There are 11 hidden switches. A switch that is on adds its own fixed numbers to the row, and there is some noise. The rows also spread widely along 14 directions, which tell nothing about the answers.
(in the rows, 128 means zero)
Known rows, each followed by its switches (1 for on, 0 for off):
[121 127 148 141 114 138 129 165 128 148 142 151 105  95  91 139  97 114
 177  84 110  38 130 165  93 129 173 123 102 161  65 140 112 102 184 153
 138 125]
0 0 1 0 1 0 0 0 0 0 1
[109 148 123 133 124 150 130 156 121 149 119 112 155 154 100  89 117 137
 113  90 125 120 143 105 124 155 110 157 107 108 109 102 121 146 174 116
 103  96]
0 0 1 1 1 0 0 1 1 1 1
[108 134 140 146 124 159 126 176 152 115  49 139 144 115 114 142  65 125
 117 118 115 100 167 138 174 101  72 147  82 118 138 163 133 147 136 127
 136 115]
0 0 0 1 1 1 0 1 0 1 0
[135 128  82 168 123 141 122 159 190 115 112 126 122 129 168 134 105 113
  84 130 123  91 125  99 135 113 118 172 119 127 142 141 138 175 125  69
 120 109]
1 0 1 1 0 0 1 0 0 1 1
[150 133  87 141 100 153  91 134 129 166 105 137 125 146 156 145 106  96
  97 123  91  93 139 157  98 115 114 162 114  84 116 201 108 150 118  52
 143 132]
1 1 0 1 0 1 0 0 1 0 0
[128 134 104 129 100 133 114 149 139 116 127 116 127 154 137 116 116 110
  85  96 125  92 141 119 123  92 131 149 146 128 108  93 118 135 149 144
  96 125]
1 0 0 1 0 0 1 0 1 1 0
[125 135 159 157 111 140 142 170 183 125 124 143 157 108 103 106 110 135
  93 121 118 105 115  85 146 134  87 168  89  94 152 118 150 129 129  88
 108 141]
1 0 1 0 0 0 1 1 0 0 0
[170 137 133 137  96 107 111 147 168 137 134 117 128 104 122 106 122 114
  97 118 116 100 115 180 106 139 160 188 109 121 102 139 105 118 107 109
 150 179]
1 0 0 1 1 0 1 0 0 1 0
[191 193 126 168 128  99 108 143 148 139 116 161 146 111 111 152 122 102
 109 152 116 104 156 169 117 126 113 174 100 108 150 176 156 132 136 161
 145 143]
1 0 0 0 1 1 1 0 0 0 1
[173 150  90 124 122 140  88 128 142 132 130 128 107 160 183 136 122 116
 116 129 113 111 118 166  88 111 180 164 172 137 102 100 109 133 155 116
  98 143]
1 0 1 0 0 1 0 0 1 1 1
[ 98 110 124 103 100 180 118 157 149 164 115  91 124 126 123  76  97 137
 111  38  85 136 116 116 114 161 146 185 122  81  84  93  73 129 134  63
 116 162]
1 0 1 1 1 0 1 1 0 0 1
[110 111 129 136 112 150 134 170 130  95 123 111 118 125 131  75  97 140
 108  88 124  97 119 106 123 121 159 126 142 136  78  58 141 142 186 137
 101 129]
1 0 0 1 1 0 0 1 0 1 0
[153 150 117 133 120  99 133 125 136 120 121 142 168 124 114 119 115 100
 108 144 125 107 129 146 124  74 107 140 124 122 104 125 156 117 144 164
 120 115]
0 0 1 0 1 0 0 0 0 0 1
[176 150 115 144 100 109 111 118 138 178 126 165 154 163 127 127 107  61
 124 150  67 104 144 143  91  84 112 169 118 105  87 164 128 117 153 106
 145 134]
1 0 1 1 0 0 0 1 1 1 1
[130 174  71  90 143 168 162 117 135 107 150  87 108 123 100 144 129 126
 106  79 152 132 118 126 121 122 126 160 143 155 110 119 125 139 158 158
  73  98]
0 1 0 0 0 0 1 0 0 1 1
[148 141  85 120 104 143 119 126 147 135  85 128 128 147 152 137  88  91
 104 133  90 108 139 165 111  79 108 179 140 123 103 153 115 140 138 101
 119 131]
1 0 1 1 0 1 1 1 1 1 1
[168 142 113 148  85  74 129 139 165 156 149  99 160 146  97  60 147  87
  77 119 116 115 122 163 105 134 155 209 109 117  83 126 108 115 103 108
 164 140]
1 1 1 1 0 0 0 1 0 0 1
[138 136  94 142 128 114  87 163 157 170 110 130 121 134 145 115 109 110
 122  70 110 102 158 156 135 121 163 163  93 116  94 134  82 133 147 101
 147 112]
1 0 1 1 1 0 0 0 0 0 1
[145 156 139 147 112 196 121 153 144 117 124 109 108 143 138 160 105 112
 101 120 121 121 115 106  94 179 145 187 172 116 150 128 135 147 115 150
 110 191]
0 0 0 0 1 1 0 0 1 0 1
[152 170  94 111 121 119 119 129 122 102  93 101 118 120 135 133 109 110
 101 115 146 116 149 192 126  97 135 155 148 164 105 132 134 142 156 194
 109 117]
0 0 1 1 0 1 1 0 0 1 0
[127 147 161 124 142 148 113 186 153 123  68 115  99 122 131 115  75 143
 179  94 125 115 148 190 137 162 204 164 116 161 104  91  96 122 158 179
 127 157]
0 0 1 1 1 0 0 1 0 0 1
[136 138  43 170 122 137 108 156 167 130 159 130 109 179 169 141 144  97
  60 108 144  89 132  47 119 102 119 149 156 134 117 100 135 164 161  97
  96  66]
0 0 1 0 0 0 0 1 1 1 1
[111 127 173 107  99 169 107 155 113 149  82  99 135 137 131 110  75 126
 157 113  91  95 127 205  90 160 168 156 120 103  96 140  88 121 116 115
 129 191]
1 0 0 1 1 0 0 0 1 0 0
[125 108 166 125  92 127 123 167 118  82 126 130 150 143 112  94 127 161
 112 151 145  52 100 161 109  97 143 125 138 135 108  47 125 111 145 165
  75 140]
0 1 0 0 0 0 0 0 1 1 1
[123 132 162 150 124 174 141 138 121 128 115 141 142  94 118 122  78 122
 151 145  89  91 111 131  93 150 124 126 108 105 105 170 171 144 159  96
 136 153]
1 0 0 0 1 0 0 0 0 1 0
[130 149 126 158 129 156 149 144 134 130 160 120 113 115 114 141 112 115
 152 134 126  62 103 132  69 172 162 134 122 148  97 157 157 144 156 114
 124 125]
0 0 0 0 1 0 0 0 0 0 1
[155 128  61 137 104 159 114 127 135 143 146 160 103 121 147 151 101  77
  75  64  89 108 140  72 109  78 114 143 156 103  88 136 136 147 189 120
 116 128]
1 0 1 1 1 0 0 0 1 0 1
[118 151  56 186 136 148 103 162 135 138  87 100  91 152 198 138  90  91
 124 134 130  84 160 142  94 171 173 151 142 158 107 181 143 207 156 102
 163  85]
0 0 1 1 1 0 1 0 1 1 1
[148 136 105 130  88 132  95 132 129 167 167 104 128 137 126  99 145  97
  65  57 112 120 126 118  90 143 154 169 143  94  79 118 101 120 137 110
 135 153]
1 0 1 0 0 0 0 0 1 0 0
[121 122 119 166 109 140  79 186 136 116  87 129 122 177 184 119 100 104
  90 138 125  99 148 101 132 106 142 138 166 116 123  80 134 149 136 158
 119 139]
0 0 1 0 1 0 0 1 0 1 0
[130 153 132 123 104 154 112 147 118 130 105 101 140 123 120 105 120 146
  84 110 133 122 126 151 109 165 111 168 127 104 118 127 127 150 143 110
 110 137]
0 0 1 0 0 1 1 1 1 1 0
[174 149 162 155 107  88 113 155 146 137 122 171 157 127  97 108 122 109
 121 143 113  90 139 143 123 102 124 152  97 119 112 109 146 107 160 165
 129 136]
0 0 1 1 0 0 0 1 0 0 1

New rows, each followed by its switches (1 for on, 0 for off):
[122 159 124 176 105 115 149 177 138  91 118 114 130 132 112 128 107  92
  88 144 155  71 143 115 121 121 118 148 145 160 130 117 182 148 144 208
 120 120]
0 0 1 0 1 0 1 1 0 0 0
[132 128  88 109  92 138 157 141 160 113 148 131 124 129 102 142 114 107
  87  99 129  78 104 114 116  65 100 164 142 143 101  97 117 116 147 129
  73 123]
0 0 1 1 1 0 1 1 1 0 1
[143 136 120 124 102 146 123  99 146 151 131 114 169 160 131 130 118  80
  96 160  94 124 108 132  92 100  87 172 136  93 107 173 125 122  79  71
 129 145]
0 0 0 0 0 1 0 0 0 1 0
[ 95  95 133 114  70 130 142 164 157 123 138 107 142 138  76  92 121 107
  77  51 119  77 132  99 141  77 100 160 122 122  76  69  88  95 119 151
 106 132]
0 0 0 1 0 0 1 1 0 0 1
[179 175  46 155 102 131 136 125 158 151 197 120  87 144 114 144 138  41
  57  62 107 128 142  58  88 125 137 192 172 131  90 134 141 139 160 160
 134 138]
1 0 0 1 1 0 1 1 0 0 1
[144 165 112 138 136 159 133 127 157 123 101 128 136 178 166 142  84  95
 140 167  94 138 128 114 102 114 133 171 162 118 145 118 151 147 125 128
  93 152]
1 0 0 1 1 0 1 0 1 0 1
[148 133 109 146 102 120 129 147 147 112 140 107 141 143 131 110 129 109
  88 145 132  83 109 147 104 114 144 168 140 134 113 114 133 138 124 127
 115 134]
1 1 1 0 0 0 0 0 0 1 1
[134 153 127 101 104 145 136 117 111 116  98 114 159 133 113 116 107 116
 103 135 111 127 120 157 106  94  92 156 150 103 106 117 144 124 136 153
  91 141]
0 0 1 0 0 1 1 1 0 0 1
[141 136 109 157 101 143 142 159 132 120 137 125 115 111 114 118 107 108
 106 119 117  73 111 137  92 136 148 155 132 128  98 133 151 143 162 127
 130 137]
1 1 1 0 1 0 0 1 0 0 1
[141 151 127 134 110 131 118 146 140 128  93 115 146 128 119 137 108 113
 104 124 130 103 148 169 128 126 116 163 103 114 125 162 122 139 115 143
 135 134]
0 0 0 1 0 0 0 0 1 0 1
[103 139 124 151 123 162 114 165 145 150 106 116 135 176 132 108  91 105
 114  71 101 123 170  89 141 128 127 164 133 121 113 106 105 138 151 129
 125 117]
1 0 0 1 1 1 0 0 1 1 0
[153 155 150 155 101 128 104 154 137 136 110 129 138 144 134 116 118 112
 111 145 116 112 132 143  98 154 144 173 137 109 123 115 138 132 130 151
 132 163]
0 0 1 0 0 0 1 1 1 0 1
[127 142 109 162 130 164 109 158 139 161 124 147 112 143 147 142 100 111
 148 123  99  85 136 110  95 153 139 147 118 123 118 154 127 159 166  88
 130 112]
0 0 1 1 1 0 1 0 0 1 1
[150 133 111 103 114 146 115 136 149 114  87 118 138 113 135 113 107 138
  90 106 112 141 125 160 141 101 120 172 120  89 129 120 113 137 115 115
 107 156]
1 1 0 1 0 0 1 0 0 0 1
[164 130 113 132  90 162 133 144 143 112 122 126 108 115 122 129 103 105
  84 116 113 113 109 130 102 126 138 175 152 115 105 127 135 136 133 135
 130 178]
0 1 0 1 1 0 0 1 1 0 1
[157 129 105 156  97 157 111 158 171 155 131 139 112 146 136 164 108  76
 102 127  98  89 125 115 108 120 127 192 134 121 132 166 101 135 103 104
 145 163]
0 1 1 1 1 0 0 0 0 1 1
[133 123 117 130 124 151 115 162 163 120  80 130 133 121 153 120  83 144
 107 137 117 101 121 153 137 114 118 154  96 104 125 139 120 150 132  58
 112 133]
1 0 0 1 1 0 0 1 1 1 0
[149 166  22 111 133 132 139 114 168 158 107  86 118 133 136 146 106  74
  92  93 119 136 145 176 128 102 117 196 107 133  98 211 100 156 114  72
 144  85]
1 1 1 1 0 0 0 1 0 0 1
[129 138 147 160 105 129 143 151 124 149 113 160 152 123  96 122  78  85
 143 143  85  65 143 133 104 102 100 135  97 123  96 169 158 131 175 123
 143 121]
1 0 1 1 1 0 0 1 0 1 0
[189 177  95 160 140 123 131 139 156 112 107 150 108 106 149 146  95 115
 132 173 120 100 128 176  98 135 152 163 114 147 122 169 168 165 172 117
 134 128]
1 0 0 1 1 0 1 1 1 1 1
[142 128 129 167  71 129 127 142 110 155 172 119 114 137 115 104 115  69
 114 119  96  52 113 138  37 155 179 146 152 127  48 148 142 123 150 122
 163 165]
1 0 0 0 1 0 0 1 1 0 0
[133 173  76 100 133 110 164  77 123 138 159 103 162 174 113 113 124  82
 137 155 124 120 114 148  81  73 116 140 149 157  67 128 146 113 145 131
  91  76]
0 0 0 0 1 0 1 0 1 1 0
[186 137  92 131 122 107 121  86 156 125 143 164 146 128 156  86 119  92
  95 141  90 165 108  94 109  58 125 143 157 108  77  97 167 117 155 107
 123 134]
0 0 0 1 1 1 1 0 0 0 0
[152 159 141 130 129 162 129 135 139 148 159 144 109 139 119 144 111 119
 157 124  99  93 107 136  73 144 158 148 130 128 104 133 132 117 166 101
  95 147]
1 0 0 0 0 1 0 1 0 0 0
[162 134  46 119  91 128 112 145 151 107 127 109 102  80 127 146 144 133
  26  75 159  86 121 167 133  99 107 174 121 122 122 154 108 158 128 107
 114 115]
0 1 1 1 0 1 1 0 0 0 1
[121 137  88 101  84 129 105 146 122 134  97  87 129 116 116 139 114 103
  70  61 128  84 155 197 128  97 116 172 125 119  90 152  79 131 121 155
 131 134]
1 0 1 0 0 0 1 0 1 1 1
[206 154 129 163 118  89  99 131 170 105 151 130 150 132 157  54 145 126
  54 137 129 170 105 106 116 139 171 182 156 101 120  58 163 134 133 130
 128 174]
1 0 0 1 1 1 0 0 0 0 0
[123 146 127 129 102 160 155 155 158 112  98 102 123 135 125 132  73  97
 113 121 110 110 121 134 112 125 128 185 151 137 126 128 137 138 124 137
 108 164]
1 0 1 1 1 0 1 1 1 0 0
[145 148 120 160  98 109 130 159 161 123  97 115 162 147 125 123 100  93
  76 163 122  90 137 156 125 103  95 188 119 114 144 155 142 142  98 114
 129 138]
1 0 1 1 1 1 0 1 0 0 0
[163 173  82 107  88 156 148 116 133 134 177  88  84 132 113 173 122  70
 104  89 125  84 108 165  53 139 165 197 181 161  96 152 111 132 140 164
  98 171]
1 0 1 1 0 0 1 0 1 0 1
[140 166 137 113 110 158 146 150 125 121 125 130 133 132  89 167 103 117
 121 131 129  88 119 150 104 120 108 162 136 129 131 129 135 121 149 172
  79 147]
0 0 1 0 1 0 0 1 1 0 1
[165 124 102 150 136 132 162 140 231 106 164 143 105 107 125 136 110 106
 118 120 126 102  91  95 133  97 153 179 117 177 104 116 127 117 130  94
 127 130]
0 0 0 1 1 0 0 0 0 1 1
[142 140 113 161 109 135 108 136 134 102  84  94 128 139 181 101 101 111
 100 161 125 115 126 166  91 152 166 168 169 143 102 129 151 167 124 139
 152 145]
0 0 1 0 0 1 1 0 1 1 1
[163 154 114 142  87 131 144 139 126 112 169 111 106 156 115 114 124  94
 105 136 113  73 105 138  51 132 170 174 184 155  86  91 142 130 159 165
 100 165]
1 0 0 1 1 1 1 1 0 1 1
[123 118 138 141 103 151 127 152 136 112  90 123 142 131 148 117  83 112
 117 149 102  88 115 142 107 112 130 144 138 108 110 122 151 142 131 114
 116 152]
1 0 1 0 0 0 0 1 0 0 1
[100 112 145 135  74 180 143 137 118 142 123 118 160 124 107 135 100 106
 107 143  91  62  99 116  76 135  72 152 120  76 125 175 143 150 110  66
 110 153]
0 0 1 1 0 0 1 0 0 0 1
[ 95 105 123 176  93 141 132 161 141 111 117  98 139  99 133  86 108 112
  83 106 127  77 121 105 109 155 130 144 126 120  92 137 157 163 127 108
 161 124]
0 0 1 0 0 0 1 0 0 0 1
[178 136  50 125 104 124 109 126 175 113 105 109 111 156 180 109 120  91
  55 133 123 159 117 132 122  88 149 196 175 119 104  97 117 143  98 120
 128 153]
0 1 0 1 1 0 1 1 1 0 1
[161 157  79 131  96 139 103 151 111 127 108 115 110 165 146 146 116 100
  90 149 115  80 137 182  84 108 130 173 160 117 124 141 118 155 132 139
 105 145]
1 1 0 1 1 1 1 1 0 1 1
[141 146 106 115 132 151 122 133 168 105  86 104 151 174 163  98 107 134
  98 142 114 165 119 126 139 104 124 187 155 101 154  80 123 145 100 106
  80 146]
1 1 0 1 0 1 1 0 0 0 1
[189 146 107 122  82 123 106 146 154 113 101 126 105 110 141 153 105  90
  72 109 120 102 131 188 116  95 148 189 150 127 109 137 113 127 127 167
 131 188]
1 0 1 1 0 0 0 1 1 0 1
[162 157  78  89 116 153  95 121 133 115  98 104 110 142 171 165 108  97
  89 106 119 133 132 175 121  79 143 168 174 121 114 122 105 135 129 170
  90 160]
1 0 1 0 0 0 0 0 0 1 1
[110 157  68 105 123 144 115 128 122 147 103 108 127 156 141 154 100  83
 106  84 124 119 161 140 129  81 108 145 149 131 101 141 109 130 139 156
 104  99]
0 0 1 0 1 0 1 0 1 0 0
[142 134 115 147 108 153 106 140 117 109 115 123 125 135 168 110 106 118
  87 119 114 109 123 112  99 125 142 138 166 106 116 106 159 163 165 124
 103 145]
1 0 1 1 0 1 0 0 0 0 0
[135 148 113 130 120 138 123 138 149 130 112 110 131 136 135 122  97  96
 111 103 115 122 140 143 122 116 147 161 136 125 101 131 122 124 125 143
 133 144]
1 0 0 0 1 0 0 0 1 0 0
[126 131 143 153 115 112 141 145 154 145 102 134 157 121  98  84  92  98
 139 123  92 103 151 145 136 111 126 158  79 134  89 158 132 123 136 116
 169 115]
1 1 0 1 0 0 1 0 0 1 0
[101 133 171 113 108 184 146 147 136 110  74 114 154 158 125 146  67 116
 161 176  96  96 110 150 102 115 104 159 145 111 147 124 131 129  92 138
  81 179]
0 0 0 1 1 0 1 0 0 0 1
[130 147 119 143 101 123 133 137 123 126 118 109 150 152 120 105 120  94
  98 145 127 105 135 133 109 118 116 154 132 121 117 136 146 140 113 146
 124 127]
0 1 0 1 0 0 1 0 0 0 0
[124 152  93  88 115 183 126 138  84 109  68  96  98 121 138 172  75 106
 123 127 128 100 132 204 106 102 127 138 162 138 103 162 128 147 149 177
  97 144]
0 1 1 0 1 0 0 1 0 1 0
[141 137  89 129 108 147 108 135 147 146 121 120 108 134 147 153 105  75
  95  90 112 109 141 125 114 104 129 157 141 124 100 160 112 137 128 126
 134 136]
0 0 1 1 0 0 0 0 0 0 0
[143 152  95 132 116 140 158 125 175 161 179 125 120 166 104 108 116  83
 131  90  91 122 116  84  87 126 149 186 143 139  79 102 113 110 153 101
 109 128]
1 0 0 1 1 0 1 1 1 0 1
[127 116 141 145 112 152 125 147 143 106 109 110 138 133 140  95 108 126
 113 145 121 106 106 134 113 132 151 151 139 125 104 107 137 139 118 124
 133 149]
0 1 0 0 0 0 0 0 0 1 1
[158 175  95 124 133 118 114 141 164 135 100 106 119 168 154 136 110  98
 128 135 121 125 146 179 116 115 157 184 135 138 121 126 111 133 117 145
 108 134]
1 0 0 1 0 0 1 1 0 0 1
[152 128 107 147 115 136 120 136 185 150 129 140 117 135 139 103 104  84
  99  82  97 147 137  79 136 110 144 175 130 137  78 118 119 124 154 105
 155 130]
0 0 1 1 0 0 0 1 1 1 0
[131 130  90 112  86 145 127 153 122 111  87 106 118 149 146 133  88 107
 105 143 117  73 119 193  95  91 138 166 160 130 109 120 115 143 127 134
  95 150]
1 1 1 1 1 0 1 1 1 0 1
[148 126 123 117 106 132 115 124 145 121 100 118 145 131 151 114 102 104
 108 138 108 124 115 154 113  97 135 159 141 111 103 123 126 132 117 125
 120 156]
0 0 1 1 0 0 0 0 0 0 1
[125 152  97 130 159 177 103 160 140 125  43 139 116 130 170 152  74 150
 153 133 122 127 153 161 149 127 128 141 102 111 154 154 121 170 146 102
 110 107]
0 1 0 1 1 0 1 0 1 0 1
[107 141 106  70 123 190 124 188 167  75  58  88 102 115 122 153  85 174
  74  38 154 134 147 150 197 100 108 186 130 125 161  63  71 139 133 174
  48 155]
1 0 0 1 1 0 1 1 1 1 1
[158 128  63 143  81 108 131 110 153 132 176 113 119 146 145  98 134  69
  58  96 110  99 112 109  77  85 145 172 177 141  65 114 133 131 145 106
 124 125]
1 0 1 1 0 1 1 0 1 0 0
[124 143  60 144 101 104  81 163 113 179 109 140 153 210 147 103 128  92
  82 113 107  93 176 118 125  71  95 147 122  92 110 113  99 141 155 102
 108  70]
1 1 1 1 1 0 1 1 1 1 0
[ 85 108 103 142 118 195 118 167 168 134  92 107 104 107 157 149  86 122
 108  74 114  94 129 107 135 142 122 155 116 114 120 160 105 159 113  73
 133 126]
0 0 1 0 0 0 1 0 0 0 1
[154 123 112 100 102 172 117 129 164 135 138 123 101 121 138 152 105 111
 111  87 102 110  95 149  97 110 158 185 161 130  92 115  83 103 119 106
 107 181]
0 0 1 0 1 1 0 0 1 0 1
[136 129  88 130  94 137 120 137 149 141 102 119 129 124 134 116  99  87
  76 101 107 121 137 125 124 100 107 171 135 117  89 143 120 140 132 112
 143 132]
0 0 1 1 1 0 1 1 1 1 0
[159 131 115 161  91 161 148 158 169 115 162 172 136 142  98 171 123 108
  73 148 120  59 103  68 111  86  66 177 133 124 168 130 143 136 142 103
  79 133]
0 1 1 1 1 1 0 0 1 1 1
[134 125 171 148  98 149 147 157 171  85  68 125 160 143 125 127  62  93
 110 175  94 107 123 140 137  85 103 187 149 124 135 115 148 118  88 163
 130 192]
1 0 0 0 1 1 0 1 0 1 1
[123 149 131 132 130 179 112 162 154 132 104 120 106 155 141 165  97 108
 127 117 122 114 139 117 128 133 132 155 134 131 133 132 116 135 126 140
 104 143]
0 0 0 0 0 0 0 1 0 1 0
[152 145 108 131 101 127 115 127 138 169 123 152 138 152 136 125  98  80
 127 134  79 104 129 140  88  94 120 161 130 104  95 148 127 121 147  92
 123 142]
1 0 1 1 1 0 1 1 1 0 0
[137 146 104 114 136 152 146 129 152 129 146 120 129 103 112 116 111 135
 119  77 116 117 108 133 115 123 136 161 121 128  95 117 123 126 166  98
  98 116]
1 0 1 0 1 1 0 0 0 0 1
[130 193 132 116 150 150 170 124 137 128 139 120 132 175 107 159  97 112
 194 168 123  87 122 162  82 126 139 149 127 179 132 138 143 128 165 141
  60 105]
1 0 0 1 0 0 1 0 1 1 0
[141 155  91 146 123 121 154 130 186 134 136 130 142 145 111 111 103  86
 102  88 104 134 144  90 137  90 114 194 132 145 110 115 128 126 147 127
 122 108]
1 0 1 1 1 1 1 0 1 0 1
[147 143 119 150 105 140 118 173 192 141 142 152 115 174 123 163 121  96
  95 119 117  88 132  84 132  91 102 183 135 124 155 105 103 111 105 122
  91 146]
0 0 0 1 1 1 1 1 0 0 0
[163 140 138 154 105 140 155 137 171 115 118 146 149 118 119 116  93 110
 118 191  92 101  85 143  93 115 116 191 132 116 132 141 164 128 113  86
 123 168]
1 1 1 0 1 1 1 1 0 0 1
[ 81 141 122 177  89 157 167 165 131 132 134  67 126 170 114  97  95  68
 111 111 110  71 140  94  75 177 145 176 158 149  98 136 153 167 132 143
 138 125]
1 0 1 1 0 0 1 1 0 0 1
[132  99 124 147  67 112 129 159 159 108 132 140 131 115 123 106 110 110
  76 119 114  44 107 139 105  74 122 153 136 134  85 102 129 111 133 105
 119 142]
1 0 1 0 0 1 1 1 1 0 0
[127 146 112 127 122 183 118 147 152 134 115 110 102 154 163 137 103 116
 125 116 112 128 111 116  94 157 161 173 165 125 119 104 119 142 135 110
  96 155]
0 0 1 0 0 0 1 1 1 0 1
[118 140  85 152 115 127 115 162 145 124 109  91 102 153 154 100 114 111
 101  88 139 103 152 130 117 145 171 156 140 150  86 106 119 158 146 141
 136 105]
0 0 0 1 0 0 1 1 1 0 1
[130 129 162 129 112 165 127 169 180 122  59 150 149 167 144 154  70 117
 154 190  87  99 121 159 133  86 108 188 124 117 164 120 109 116  93 107
  92 170]
1 1 1 0 0 0 1 1 1 1 1
[177 150 180  83 108 189 124 170 150 120 110 172  99  83  86 174  90 168
 151 108  99 105  95 177 118 128 134 186 116 102 166  98 100  97 160 150
  55 226]
1 1 1 1 1 0 1 1 0 0 1
[167 112 145 167 108 107 126 154 192 109 116 151 142 108 148  86 100 117
 103 163 105 103  99 127 126 106 147 166 110 129 106 112 155 133 134  81
 145 156]
1 0 1 1 0 0 0 1 0 1 0
[133 136 116 112  86 153 139 123 120 142 133 111 127 128 113 128  99  95
 119 108  92  82 116 164  73 121 136 164 142 114  84 148 116 126 133 119
 119 165]
1 0 0 1 1 0 1 0 1 0 1
[208 151 151 133 101  94  81 142 152 143 155 153 140  88 102  92 154 138
  76  86 121 138 116 156 116 141 162 184 120  95 100  84 110  92 149 159
 143 185]
0 0 1 0 1 1 0 0 0 0 1
[128 179  87 108 146 155 141 141 164 136 118 106 113 145 110 148  96 103
 118  57 126 150 167 116 158 109 121 181 126 152 124 124 102 130 154 163
  98 111]
1 0 0 1 1 0 1 0 1 1 0
[119 100 144 196  93 127 120 208 173 123 102 164 138 118 113 118  91 120
  94 111 111  39 153  98 151 109 104 150  76 112 123 131 129 144 149 100
 154 120]
1 0 0 1 1 0 0 1 1 1 1
[160 168  64 143 138 143 120 128 176 156 126 123  86 132 143 137  97  66
 102  46 104 156 168 110 137 117 158 189 143 165  74 151 111 132 169 136
 161 109]
1 0 1 0 0 1 0 1 1 1 0
[144 141 118 102  96 143 125 130 122 151 120 120 130 147 123 119  97 101
 139 131  93  97 116 187  83 108 149 172 143 132  92 135 100 116 135 119
 114 159]
1 1 1 1 1 0 1 0 1 1 0
[135 139 118 138  96 113 108 150 147 131 119 101 132 150 148  94 117 107
  97 109 126 100 133 157 106 129 163 170 144 132 103 104 115 134 128 136
 123 144]
1 0 1 1 0 0 1 0 1 0 0
